There are 4 ways to turn a row about zero (a turn may also mirror it). The second row of each pair is the first, turned, with some noise. The first 36 pairs use one turn. New pairs use 3 turns, one after the other, and a turn may come again.
In the rows, 128 means zero.
Some pairs, each with its turns in order after it:
[136 117 134 107 104 106 169 119]
[142 151 144 119 111 116 101  87]	N

[ 95 165 132 133 105 127  93  93]
[110 114  96  67 127 133 108 143]	U

[139 114 132 121 101 107  87 145]
[139  82 131 113 117 124 114 147]	N

[ 79 124 111  81 148 173 106 114]
[ 94 117 105 108 159 129 141  66]	C

[129 117 126  79 108 176  91 138]
[ 73 134 135 113 146 172 121  88]	C

[174 123 148 155 115  90  94  99]
[181 127 127  90  97 148 122 164]	N

[179 132  77 166  96 111 114 157]
[109 180 151 107 135 103 193 128]	U

[107 144 141 147 141 141  92 113]
[134 123 121  95 147 117  92 135]	U

[ 95 156 157 122 179 107 152  89]
[172 107 130 112 111 179  88 119]	U

[ 77 127  94 149 120 157 107 125]
[102 117 133 101 165 109 168 120]	C

[157 102  84 158 113 134 174 101]
[100 170  87 128 109 110 121 178]	B

[143 174  98 106 140 161 131 174]
[ 99 128 147 141 190 163 159 138]	U

[ 90  90 107 115  87 115 155 134]
[144 121 149 125 153  75 113  75]	N

[165 129 116 152 154 138  91 164]
[104 115 117 125 114 122 110 192]	N

[ 89 121  98 129 122  77 152 176]
[129 155  98 181 122 103 184 148]	C

[ 95 137 144 140 136  88  98 161]
[155 108 156 148 125 170 153 130]	B

[123 141 148 176  90 117 117  99]
[131 122 119  69 108 106 129 102]	U

[118 174 101 122 130 178 128  87]
[133 143 100 147 182 172 145 116]	N

[162 123 137 112 175 169  99 129]
[150 108 158 149 170 109 118 166]	U

[ 96 117 171 143 157 177 112 165]
[169 118 126 164 147 160  79  89]	B

[ 78  92  79 151 103  78 147 177]
[119 156  93 185 156 112 197 175]	C

[140  88 139  88 126 151  83 130]
[118 152 125 131 163 178 108  88]	C

[157  87 141 180 138 122  79 156]
[169 163 174 124 159 163 142 146]	C

[104 178 127 149 159 138 171 171]
[100 159 173 186 141 148  97 117]	B

[162  78 155 179  92 140 100 147]
[185  91  81 143 129 111 112 177]	B

[169 148  94  84 157 152 142 145]
[122 118 163 159 148 165 162 179]	U

[105 103 121  97 179 122 104 157]
[125 105 131 106 155 194 117 108]	B

[ 96 131 145 174 178  96 107 144]
[149 117 156 149  94 192 113 137]	B

[148 133 137 150  77 163 116 143]
[ 92 125 163 104 124 162 126 172]	C

[ 93 161 109 145 127 143  79 170]
[181 144 182 138 167 146 126 145]	B

[109 176 121 164  89  97 108  83]
[119 128 105  42 101 134 132 131]	U

[101  97 116 156 177 166 171  81]
[114 200 155 127 162 109 182 127]	N

[101 131 112 178 162 138 169 130]
[114 181 131 162 108 167  94 144]	B

[164 173 171 144 127 108 124  86]
[158  87 175 134  92 118  84 132]	C

[176 154 101 127  84 101 124 151]
[163 123 109 135 117 134  58 142]	N

[169 180 167 129 122  85 120 178]
[132  99 110 162  57 149  89 145]	N

New pairs, each followed by its turns in order:
[101 147 174 165 119 130 126 135]
[142 149 108 137  88 130 145 153]	C U B

[175 111 105 154 155  89 107 140]
[170  72 142 151 134 127 105 115]	U C N

[133 109 150 178 127 117 173 101]
[116 117  81 135 137  76 151 111]	N C U

[139 145 145 101  91 118  84 161]
[157 124 127 120  92  84 127 176]	C B B

[146 163 137 134 128  77 178 116]
[106 139 127 111 143 147 105 196]	N N N

[120 131 102  78 138 177 126 165]
[112  67 104 128 130 103 106 152]	B B U

[ 79 127 141 114 140 114 151 141]
[ 87 102 105 122 108 115 140 141]	N U U

[161 122 167 157 103 173 143 141]
[114 143 132 154  73 150 121 163]	B C N

[137 167 121  82 159 126 121 102]
[134 157 120 142 104 114 177 155]	U U N

[146 137 166 140 146  86  95 127]
[154 157 127 147 135  84 160 100]	N U N

[103  86 153  87  87 122  88 130]
[110 178  96  74 160 129 137 131]	N B B

[156 163 120  93 126 179 127 167]
[112 140 115 112 139 196 109 171]	N B N

[106 149 167 141  88  99 166  82]
[111 119 143 157 126 199 101 165]	N N N

[177 173 175 102 119 133 105 126]
[125 159 187 115 164  90 126 160]	U C B

[157 137 100 133 108 106 162 126]
[106 153 112 171 123 134 142 150]	B C B

[131 141  93 104  93  97 177 147]
[205 134 119 123 126 102 109 133]	N C U

[117 109 158  87  83  81 136 105]
[140 173 140 145 167 192 159 117]	U B U

[113 143 109  81 164 112 114 174]
[157 150 136 125 134  57 113 149]	B U U

[ 80  80 151 109 121 178 163 122]
[114 152 144 124 122 199  99 173]	C C U

[137 115 140  99 105  81  93  92]
[101 121 116 135 159  78 173 146]	C B U

[146 135 130 119 151  87 146 161]
[107 164 150 130 161 120 112 115]	B C N

[158 104 106 164 115  80 123  85]
[157  77  91 134 160 147 110 125]	C B B

[113  85 102 121 154 121  91 134]
[143 165 147  93 130 111 141  92]	B C B

[ 83 169 146 175 138 108 172  87]
[163 160 120  81 107 130 193  85]	B B U

[115 135 163  90 175 134 129 112]
[160 102 106 110 151 145 170 154]	B U B

[ 77 152  84 135 147 154 121 154]
[ 74 112 111 102 130 127 137 177]	U U N

[172 159 129  81  83 178 175 110]
[130 160  67  57  87 146 159 128]	N N C

[137 128 136  97  86 115 107 154]
[145 120 139 141 156 120 105  83]	C U C

[176 129 140 177 159  94  79 105]
[136 136 186 113 114 174  92  73]	N U U

[122 100 136 126 149  83 106 118]
[154 146 124 130 143  86 130 110]	B B C

[133  78 167  82 115  85 104 133]
[ 93 139  61 123 169 107 115 152]	B C N

[149 119 173 149  89 153  87 132]
[162 116 129 175 149 157  84 137]	U U N

[135 118 150 130  77 167 165 162]
[123 110 130 186 130 121 159  69]	N N U

[ 86 179 152 171 160 143 160 157]
[131 158 102 195 139 149 183  96]	N C U

[173 106 145 155 146 151  95 120]
[147 169 128 142 132 144  78 149]	U U N

[ 92 125 157 122 110  95 172 151]
[135  96 103  85 107 150 101 105]	C U U

[175  83  81 156 179  81 143 129]
[174 162 119 191  78 127 170 140]	N C B

[ 98 157 102 142 131 121 138 145]
[ 99 112 133 104 131 122 103 147]	C U C

[178 179 178 142  92 177  86  89]
[182 148 144 189 113  85 115 203]	U U B

[ 97 109 136 178 143  95 107 168]
[113  91 195 119 107 135 148 140]	C N C

[142 141 141 115 143 149 118 123]
[160 116 114 114 130 126 153 127]	N N C

